The rows of a group lie close to one hidden flat surface of 10 dimensions, which may be shifted away from zero. Surfaces can cross.
Some rows, each with its group after it:
[ 14  10  21  -3   7  -8  19 -22  26  -7   0 -21 -14  -2  10  21 -16]	J_833
[-12  23  -5 -17  -3  24  16 -11  18 -23   1  -5   0  -3  -2  10  11]	J_833
[-14   9  -7 -23  -3  21 -12  -6  20  15  -4 -27  -3   3  10  11  -3]	J_462
[ 23  21   1   1 -13 -26  14 -13 -11 -23 -16  18   4 -20  19 -30  -3]	J_5
[-12  19 -25  17  12 -36 -13 -24 -18   3  31 -19 -28 -53  15 -59  42]	J_68
[-27   1   5 -15   9  27  40  31  -2  16 -14   3   5 -26   0  31  11]	J_68
[ 30  13   2  18 -18 -39 -20 -17  15  -2   1   9   4   4   4 -21  -6]	J_55
[-10   8  52  19 -31  17 -56 -24 -14  47  -4  23  -2  13   6 -38  13]	J_278
[-12  12  -8 -28  -1 -21  17 -12   5 -19   4 -14   1  11 -10  47  15]	J_462
[ 18  -1  23 -23   7  12 -15   4 -17   9  -6  -4 -11  17  11 -14  -4]	J_68
[ -2 -22 -19   6  -6 -43   9 -13 -13 -15   0  15  -3 -17  -6  10  -7]	J_723
[ -7 -18  13  29   4  49 -13   6 -38   0   9  44  -8   7 -14 -34   3]	J_5
[-33  13 -12  -6   4   9   8 -21   5 -19   2  23 -11  -2   7 -39 -12]	J_68
[ 26  11   4  13 -11   1 -11  -9  -2  22   0  36 -13  10 -10  25 -14]	J_278
[-17 -24  16 -10 -16  15 -33  20 -15  46  -7   4  -2 -21  -5  -3  28]	J_462
[-14  13  -1   9  -1 -12   8 -37 -43 -27 -15   4   0  19   0 -13   8]	J_723
[  8   3 -45  -6  -7   7 -14   8  -8  -3 -19   0   0  14 -33  31  18]	J_226
[ 46  11  -2   9 -20  -3 -26  30  -6  12  22  -2  13 -23  -6   2  46]	J_68
[ -4  -2   4 -11  -8  18  -5  20  -5  12  -5  10  20  12  12   0 -11]	J_462
[-40  -7  -1 -25   4  14  -8 -22   5  10 -12 -14  -7  12  20 -12 -27]	J_226
[ -5 -16  14  16 -16   1 -30  -9 -13  27 -18  26  -5   9  -7 -17  -9]	J_226
[ -8  -8 -17  20  -2 -11  21   2  16   2  -1   7  25  11  11  30 -46]	J_723
[  0  11 -46  -6  20   7  26  27  23 -11 -47 -25  -2  -7 -24   4  10]	J_723
[ 26   8  21  16   5  11   3 -15  28   8   0 -11 -24 -21   9  -6 -12]	J_833
[ -7 -14  21   8   3  16 -29 -16  -6  36 -29  -8 -36 -10 -15 -19  14]	J_278
[  3   1  -6 -39  -9  -6 -46 -20 -23  -5 -25   1 -29   5 -10 -48  30]	J_833
[-12  14   2   7  12  27   0  23  30  23 -15  10  -8  -7  -8 -35   1]	J_226
[ 19 -26 -13 -28  32 -29  28  17   4 -26 -16 -26 -18   4 -21  31  -3]	J_55
[ 10  -7 -10 -11   5 -18  12   4 -30 -26   1   2  19  22  20  -5 -26]	J_55
[ 10   3   1   7   9 -30   0 -28 -10  -5 -10 -17 -16   5   3  -3  -5]	J_723
[ 13  29  -8 -26  -4  30  -4  14  52  -6  -9  34 -21 -13 -15 -28   3]	J_5
[ 36  -4 -20  15  24   1  11 -12   0   5  18  -9 -29  -2   9  34 -40]	J_723
[ 46  16   8  13 -22   4  -4 -40   5 -35  30 -13  -7 -18  20  10  -2]	J_226
[  6 -14  19   4  10  29 -12 -16  -4  10  29   4 -13  17  30  -4 -49]	J_723
[  7   1   6  11 -14   0 -28 -21 -33   9  -4  14  -1  40 -21  24  10]	J_462
[ 29  -7  -4   5   5 -16 -12   4 -20   2  -8   6  -1  17   2  -7 -17]	J_723
[-23  16   6 -12   0  42   2 -30 -14 -25 -23  -6 -29 -15 -19 -27  43]	J_723
[-27   9  -4   1  13 -11  25  12 -15 -12 -32 -18  22  18  -9  -8  16]	J_723
[ 13  20   5 -10  16   0   5  18   2  -9  41  -7   7   7  19 -13   4]	J_278
[ -2  23 -38 -36  12  -5   5 -14  -9   9 -10  -4 -18   7  21  18 -28]	J_278
[-14 -10   9  -1 -17  19 -16 -17 -31   5   7  20 -12 -14 -12   9  26]	J_5
[-15  35  20  11 -16   6   6 -21  -2  17  -3  14   6   5   7  16   6]	J_278
[  2  -9  -9   4   7  -2  24   3   6 -21  14 -15   3 -15   0  25  -2]	J_68
[-31   0  -3  -9 -14 -13   7 -15  28   7 -13 -11   0 -21  -4  21   5]	J_462
[  5 -39 -16   6 -19   1 -12 -26   4 -20   2  35 -24 -24 -20   6 -14]	J_55
[-19  20  27  10   4  25  25  -5  -1  -6   6   1  19  -4  40 -36 -20]	J_462
[  6   0 -23  -4  -3  -3 -16   5   7  -8  -3  -5   0 -10  -3 -29   8]	J_833
[-27 -14 -13   5   5  24   5 -45   0 -30 -10   3 -12  27  -1   0 -42]	J_68
[ -2  -5  25  24  10   3  -4   1  25  -1  22 -18 -11 -13 -15 -19  26]	J_278
[ 12  16  18   5   6   1  11  10 -49 -18  17   8  17  25  -3   3  28]	J_833
[ -7 -12  -1 -17  12  -5  11 -17   1 -22  -3 -17  -2  25  13   8 -33]	J_833
[ 40   6  12  26   5  17  12  22  27   8  10  19  -4  -1 -17  26  -6]	J_278
[-30 -37  12  10  10  -3   0  -8   8  18   8  -2 -19 -14  -8   9  -9]	J_723
[ -3 -25 -30 -18  -5 -16  -9  -1  11 -12 -23  -1  14  29  -3   9 -42]	J_833
[-44 -19   7  11   6 -23  16 -36 -26 -15  19   4   3   9  18   1 -25]	J_723
[ -3  15  24  -3  -6  18 -18 -18 -15   9  39  24 -19   0   6  -5  16]	J_278
[ -6 -25 -10  -1 -11  27 -25   1  -8 -13  24  32   6  31 -22  17  -8]	J_226
[-10   8  27 -12  -2 -28  14   0 -15  -1 -14  -2  27  22  31 -16 -19]	J_462
[ 34   3 -13  18  -6   0 -26 -14 -12   5   4 -46   1   3   8  10   6]	J_68
[  6  33  23  31   6  21  22 -39   8   2 -12  11 -20  15  -5  20 -15]	J_278
[ -2   6 -18 -18 -12  40  -3  11  17   3   5   2  12  -3  16  14 -20]	J_5
[-12  -2  15 -26  13  19 -18  11  -9  11  25  -6 -19  11 -19  10  37]	J_5
[ 15   6  10  30   3 -17  11   2 -20  -5   2  -1  13   4  -1   0  10]	J_833
[-24 -14  11  11   8  16 -28   7   2  49  19 -20   3  30   2  17 -13]	J_5
[  9  -9 -38  -2  12  -4  24  26  10  -8 -17   0  -3 -21 -18  22   1]	J_723
[-18  -7   3 -11  10  -7 -12 -39 -25 -20   0 -14 -25  11   1 -27   7]	J_833
[ 37  -4 -21  -4   3   6 -15  34  16  17  21 -12  -6 -36  13 -12   3]	J_68
[ 12  21 -21 -16  -2  33  -1   8  63 -15  18 -13  -6 -21   7 -10  -8]	J_833
[  7  15  24 -19  28  19  11  37 -12 -15  24  17 -13   7 -21 -25  44]	J_5
[-12  -7  15   3 -11 -38 -18  -7 -26  19  -3  -4  10   9   0  -1  18]	J_55
[-23   4 -17 -21 -14  37   0  -1  30  13  10 -14   3 -16   9  36  -6]	J_5
[ -5 -32   4 -25 -16  17 -10  -2  15   1  25   3  -8 -21   1  33  -5]	J_226
[ 40  29  13  -4 -13  25 -10  29 -10  24   7  24  -5 -28  10 -13  26]	J_55
[ 36  -9  39 -29   1 -39 -10 -13  17 -19  16 -12 -24  -4   0  -3  11]	J_68
[-18   0 -15 -11   6  22  -3   4  37  -2  -8 -15   5  19  -5   1 -17]	J_55
[-23  -4  -5   0   7  18   0  -2   7  10  -6 -13 -17 -19 -14   1  22]	J_278
[ -1  13   5   1  -2  42   3  13 -10  14 -11   8  -5 -18   0  -8  17]	J_226
[ 11 -29  15 -27  -3 -12 -10  -1 -14   4 -18   6 -18   1 -14  18   4]	J_833
[  1  -2 -12  -4  -2   0 -10  12  16   4  -3   6   6  16 -18  12   2]	J_5
[ -1  -6 -32   9   3   0  10  -4  27  -5  -1 -16   0 -18   7   9 -24]	J_68
[-35 -21   2 -22  -9  21  -3  -7  -1  -1   3  19 -15 -19 -13  10  14]	J_462
[ 34  15  22  -9  31  15  -3  15 -20 -17   7  -4 -31  20 -33 -12  46]	J_55
[  6   0 -17 -11   5   9  -1  16   4 -28  27   6  24  43  -4  13 -16]	J_226
[ -5  11  20   4 -11   5  -2  -1   5  20  -7 -11  14   4   9  11   4]	J_462
[ 20  -6 -16   4 -11 -19 -40 -27  11  12  -7  -1 -16  21 -11   8 -17]	J_462
[  3   6 -23 -20   0   6  42  29 -12 -22  -5   3  36  -1  27  22 -26]	J_55
[-29 -14  10   9 -20  13 -14 -21 -17  19 -19  20  -2   0  -7   4  -1]	J_226
[-19   9  -4 -50   6  22   7  -8  14 -14   1 -16  -4  23   9  24 -13]	J_462
[-36   0  18  33  -4  35  11   0 -22  19  13  16  11  -5  -2  12  12]	J_5
[ 12   7 -13   3   8 -19  -4  30  15  21 -19   0  -6  -7 -27   2  26]	J_226
[ -3   2   5  16 -20 -40  13 -13 -22 -22  14  18  24  -7   5   8  12]	J_55
[ 21  -2  14 -28  10   0  -4  10  20   6  14 -22 -23 -31  12  -7   9]	J_68
[ 24   0  -1  15 -15  -3 -21  23   5   7   2  26  22  21 -14  -3   1]	J_55
[ 35  -5  12  -6 -15   1 -11 -11  -1 -18  31  -3  14  11  32   7 -30]	J_226
[ 30   9 -14 -19 -24  25   5  -1 -15  -8  -1 -19   9 -25  25  39   0]	J_226
[ 18   6  -3  10   7 -10  28 -22 -20 -81  33  21  10  20   1 -17  -9]	J_55
[-34  16  -5  26  -1  -8  26 -21  23   4  -6 -23  19  -3  17  10 -20]	J_5
[  8   5   2  31  14  12  15 -20  -6  -4  -6  13 -28   6 -29  25   3]	J_278
[-24  23   5  -4   4 -14  30   4 -14   0 -16  -3  15   0   6   7  16]	J_68
[-16   8  15  10   0 -10 -11 -24 -18  16   1  -7  -4  11   8  -8   3]	J_5
[  9  38   5  11  15  -4  10  -6   2   4  26 -52  -3 -17  20   0  31]	J_462
[-12  -2  14   8  -2 -15 -39 -21  16   3  15  -9  -3  29  -7 -33   2]	J_55
[-11 -29   1  29  11  11  12   2  -6  -9  28  -2  -6 -25  -7   1   6]	J_833
[ 55   3   1  35  12   3   7  30 -16   9 -12  29   7  35 -22  26 -17]	J_278

New rows, each followed by its group:
[-10 -11 -17  13  23 -10  43  20 -40 -12   9 -10  18  -2   7  28  -3]	J_68
[17 13 20 24 -9 16 -9  1 29 11 16 17  2  5 -4 -1 -8]	J_278
[ 31  13   9 -21   8  -1 -11  38  13  19  12   1   6   8  12 -11  -5]	J_5
[-14 -16 -15  10 -10   4   8 -27 -43 -20   4 -24  25   3  36  11 -26]	J_5
[ 21   6  34  17  27   6  17  -4 -31  11 -11  -5 -32   2 -19  13  22]	J_278
[  5 -18  13  -7  -1   7   6  13  -6   1   4  12  -8 -14 -14  22  12]	J_68
[  0 -29  -2   1  -4  35 -22   7 -13  15  17  -1  -1  -2  11   3 -17]	J_5
[  2  27  18 -26   1 -12  -2  15  -1  10 -14  15   5   9  15 -37   4]	J_68
[ 22 -21   3  -6  -1 -10  14  45   0  -5  18  33   9 -19 -14  20  11]	J_68
[-16   4   8  -7  13  18  -5 -32 -23   2  -9 -30 -23   6  14 -14   0]	J_68
[-17  -2   8  -1  -3  -6 -17 -19  -6  14 -20  -2   2  22  18 -22 -29]	J_226
[-11  20 -26  16   3  21  28  21 -21 -10  12  -6  28 -12   5  14  20]	J_68
[26 14  8 -7  5 -5 21 31 -2 -7 26 -1 15 -6  5 26 16]	J_462
[ 14  -3  17 -27   7   1   4   9 -32  -9  -8   0   0  19   3   4   5]	J_833
[ 14   2  16 -30  16  39  -8  20 -17  10   5 -10 -12   4  20 -20  -4]	J_68
[ -2 -26   7   8  16  16 -20 -22  11   8  15 -22 -29 -12  25 -41 -34]	J_5
[-19  -5  -2   2  17 -11  -3   8  31  14  10 -30  -1  17 -13  16   0]	J_5
[ 18 -28 -24  14  -7 -28 -18  15  15  -4  14   5   9  -3 -15   4  -6]	J_833
[ 12   0   3  -3  -6   0 -16   6  17  44 -36  -4 -13 -10  -1   8 -10]	J_278
[ -2   8 -28 -48 -16  21 -29  -3  29 -11 -15   3 -18 -13 -14 -18  18]	J_833
[  4  16   4  10 -11 -13   8 -28  -8 -18 -11   3   6   5   4   3  -1]	J_723
[ -2  33  -2 -22  21  18   6  18  16  -9   4  -5   5  37   4 -21  -4]	J_5
[ -5   0  22 -38   4  -1   0   2  -2   6   8 -17  -9   1   5  20  16]	J_462
[-17  11  13   4 -22 -19   5 -40  10 -19  -8   1  12   0  19 -12 -14]	J_723
[-15 -14 -13  17   3  26  -3 -16  20 -11  14  -5 -17 -22  -5 -16  -7]	J_833
[ 27   6   9   0 -12 -33  -4  -1 -11  19   1 -16  16 -14  43   0 -21]	J_5
[ 17  -1 -42  22  17 -24   9  15   2  -2  56 -41 -14 -79  13 -10  37]	J_68
[-38  -9  -1 -19  11   9  19  34  61  16   4   0   2 -17 -10   8  -4]	J_226
[ 22 -20   8  12   0  -2 -37 -15  24  38 -24  -1 -42 -10 -17 -10 -11]	J_278
[ 33 -20   9   5 -13 -31  -8  -1 -40  -7   3   5   4 -19  16 -10   2]	J_5
[ -1   6  29 -25   3 -22  -2 -15  12   3   1 -12 -28 -23   2 -11  23]	J_68
[ 10   5   5   9 -12   0 -15  25 -12  32   0  -7  19   0  -6  23  26]	J_462
[-10   5  -4   1  -1  17 -10  -4   5  -1  -3  13  -5  13 -12 -10   0]	J_5
[-12 -12  14  -1 -10   4  34  19  -4 -28  23  39   8 -26 -33  40  41]	J_68
[ -5  -2  -3  12   7   6  -7  -6  -2 -34  39  20   0  36 -32   1  15]	J_226
[-18  -7 -16 -48   6   2 -20  11 -15   9  -5 -18   3  19  14 -10  -4]	J_462
[  6  11  11 -10  -7   7  11  24   1   9   5  -2  21   6   0  38  13]	J_462
[ 16 -12  -7   1  11  -4  23  20  11 -30   8   0   1 -23  -3 -13   2]	J_5
[-29 -12  34  -9 -12 -34  12 -12  10  -6   1 -10  -2 -36  -2  -3  34]	J_723
[ 16   8  18 -12   8   0   8  12 -18 -10  11  -4  14  14  27 -14 -14]	J_723
[ 21 -18   0 -18   0   0 -24  16 -10   4  -3   3 -18 -17  -6 -24  16]	J_833
[  6  43  11  -9  23  23  31   2   5  -4   3 -18   2  14  28   1 -15]	J_278
[  6   5  -5  11   2   2  14 -32   1 -13  20   2  -2   8  29  14 -47]	J_723
[  6  13  -8  -7  14 -12  12  -5   2 -15 -15 -17  -1  19  -5   1  -2]	J_55
[ 51  17 -21  19 -13  -2 -26 -11  18   7 -22  -6 -18 -15 -12  -7   6]	J_226
[ -6   2   5 -14   8   4   5  19 -12   6  -5 -10   5   9  -5  10  16]	J_55
[-10  -6  15 -17  -9  13  -5 -16 -29   6  21 -11 -12 -29  17  15  24]	J_5
[  7 -24  -7  19  -1  -8  12  24   1  -6   6   5  16  -8 -15  17   4]	J_5
[-34 -19   1   3   0   4  27  -1 -10 -13  19  14   7 -18   0  18   0]	J_723
[-22 -13  -6 -29 -18  43 -14   6  19  11 -18  21   8  18  -1  16 -28]	J_462
[  4  15 -16  21 -18  22   5  -2   9  -3 -39  13  11   5 -29  20  10]	J_723
[  2  37   1  22   3 -28  14 -17  -3  -4   4 -33  18   8  19   0   6]	J_462
[ 17  10 -29 -23  -3  13 -25 -60 -25 -35   6 -40 -30  12  13   6  -2]	J_226
[ 14  32  25  18  -2  34  20 -12  14 -14  28   9  -1   9  -4  30   8]	J_833
[ 12  26 -28   8  14  32  21   3 -18 -18 -29  -6  -7   9 -21  13  16]	J_723
[ 24  30  44  12   1   7  24   3  28  27  -9  -3 -11 -20   5  29   6]	J_278
[ 32   2  -9 -22  21  -2  -4  14 -16 -14  -4 -11 -11   7  15 -31 -10]	J_723
[ -4 -18 -19  28   4  25  -5   3  11 -13  30   6   2  -6  -6 -10 -11]	J_833
[  0 -50  -7  25   3   1   0  -7 -41 -14  16 -20  11 -10  19   2 -21]	J_5
[ 14  35  29  20   0   8   9   1   6  19 -24  -5  18  25  14  -2 -13]	J_278
[-31  12 -16 -21 -25  26 -33 -41  54  25 -14   2 -29  -8 -13  14  -5]	J_5
[ 17  11   3   4  -4   8 -25 -12 -39  21 -30  -4 -18  -1   4 -23  14]	J_226
[-10   1 -43  24  -6  17   3  11   6   4   4  13   9 -24  -3  -2  -3]	J_68
[-33 -29  18 -17   8 -13  -7  -2   6   3  24   5 -13   3 -16   6  12]	J_226
[ 11  20  31 -14  17  26   7 -24  15 -21  49 -16 -31  -2   8   8  11]	J_833
[-11 -24 -15   4  10 -32   8   0  26   8  -8 -14   0  -5   4   6 -32]	J_723
[ 61  20 -19  -2   1 -20   0  28 -10 -11 -19  11  28  37  19 -13 -39]	J_55
[  0  17 -12   9 -14  20  16 -14  13 -16 -10  10  16   6   9  13 -24]	J_723
[ 34 -15 -15 -15 -11 -19  -7  -3 -14 -23   7  23 -22 -36  -5  -7  12]	J_723
[ 27   4  12  16  -3  -9  17   9  -2 -13  -4  24  -2 -37  10 -33   0]	J_5
[ -4   4  22  22  -5  -6  -2  15 -30  13  -7  29  22  22  -7 -11  11]	J_226
[ 58  -9   0   3  -6  18  -6  21  26 -10  34  39 -12  -6 -15  30 -15]	J_462
[  0  -4  21  -1  -7 -50  15  -3 -24 -14   4   1  12 -11   5   1  23]	J_723
[ -6  -4  13  28  10  -2  33  34  12  27  -4 -12  30  10  -9  56  -5]	J_723
[  8  10  31  20   0  31 -26  11 -20  49 -37  24 -13  -7  11 -67  -4]	J_226
[ 14  25   1   4 -21  18   3  42 -14  22  -3  40  40  14   4  21   3]	J_5
[ -8  29  23  26   2 -28  21   7  -7   5 -14   2  24  11   3 -16  12]	J_226
[-30  -7   5 -37   2   9   4  33 -22  11  -2  -4  21  -3  21 -14   7]	J_462
[ 11  26  12 -30  20 -22  13  45  -9  34 -13 -14   8 -12  34 -28   3]	J_68
[-23 -12 -14 -12   8  52   5   2  26  -4  -7  -2 -18 -16  -5 -10 -13]	J_723
[ 29  23  19  22  11  -2  24  -3  31  18 -32 -11 -13  -1  -4  22 -18]	J_278
[  3  -2  28   9  14 -30   2  -2  15  16  13 -13 -24 -28  -1 -14  21]	J_5
[ -1  13   8   7  -5 -22  39   1  27 -55  49   4  24 -20   3   9  20]	J_55
[-39 -38  16 -12   3   3  22  -9   7   2 -19  44 -27 -17 -27  20 -10]	J_68
[ 14   5   5 -17   1   3   4 -25  33 -31  12 -28 -11   1  11   2 -13]	J_68
[ 36   2  13  20  -1  45 -18  16  28   4  38  35  -5  11  -5  -7 -21]	J_278
[-21   0 -26 -24 -18  23  -8 -26  -3  -5   2 -26  10   5  26  26 -21]	J_5
[ 18 -19  21   1  -6 -10   0 -12  -6  -5  -1 -20  -9  -3 -17  44  18]	J_68
[ -8   1  -5  -2   3   7   5 -11  15  -7   3 -12  -7 -11  10 -10 -10]	J_5
[  3  18  -1  -3   3   5   7  -9  12 -12   0 -15  -6 -11   6 -12   9]	J_833
[ 10  11 -15   4 -17   2 -23 -10   0 -17  13  23  13  36 -20   8   5]	J_833
[ -2  -4   5  16  -1  26  -4  32  27  19  -9  -8  14  -9 -12  -6  13]	J_278
[  4   5   2 -30   7  -7   0 -15 -13 -13 -28 -14  -4  29  16 -11 -23]	J_833
[ -8   1  23  -7 -16 -37  15 -52  27 -53  -4  12  -2  23 -20  18  -3]	J_68
[-27   0  10  39 -35 -15 -26 -28 -28  29 -25  34  10  14 -32  15  28]	J_278
[ 27  20  15  -2 -20   7  13  19  35   0  -5   0  28  -8  15  16 -11]	J_723
[-11 -27 -13 -11  19  -6   2   5  15  -7  21 -52   4   8   6  20 -10]	J_5
[  2   8 -13  25 -15 -10  11 -17  21  -9   6  12   3 -12 -16  30   4]	J_462
[ 28  10  -6   4   6 -14  -7  -2 -37 -14 -19  10   7  41  -2 -13 -10]	J_55
[  3   4   1   0  13  13  40  43 -24 -20  24  -9  38  -1  15  15   9]	J_5
[ 25 -21   5  -9  -7  -5 -15  52  32   7  34   9  26   1   1   1  -5]	J_55
[-20   2 -17   7  17   5  14  -7 -13   7  12 -29 -19 -40  11  -5  19]	J_68
[-32 -26 -18   3  21   8  14  33 -35  -3  -9  10  22  26  -7  -7 -11]	J_723
[-20   2  17  22  -4  -4   5 -11   0  24   7  -5   1 -15   5  12   8]	J_5
[-22 -14   6  -8  -4  -5 -14  14   6   3  24  -6  27  19  11  -8  -8]	J_55
[ 14  27   3 -12  13  34  -1 -17  21 -12  18 -22  -9  19  29 -15 -32]	J_462
[-13 -47  -5  30  14  24  -7 -12  12  -1  15 -16 -15 -17   5 -20 -32]	J_5
[  5  12   0  17 -14 -32 -10   2  14  22 -17  15  12  13 -14  11   1]	J_5
[-52  17  10  13 -15  22   9 -75  -3 -24 -20  13  -6  34  -7  13 -17]	J_462
[-16  20  -4  -9   5  31 -18 -10 -19  10  -7   3 -11   6  17 -47   0]	J_68
[  9 -33  -1   8   4   6  13  34  33  -1  18   3  -7 -46 -21  17  14]	J_5
[ 13   7   2   0   8 -27  10  -6  -8 -10  12 -30  -1  -9  10   5  14]	J_68
[ 16 -27   0   6 -15  -4 -23  16  -6   7   5  28   5   3 -17   6   1]	J_55
[  2   1   8 -15  -4 -13  -7 -24  16  -2  -3  -6 -10  13   3  12 -15]	J_462
[-14 -31 -39 -12   2  53 -18 -15  25 -35  -1   7 -23   5 -21 -17 -24]	J_5
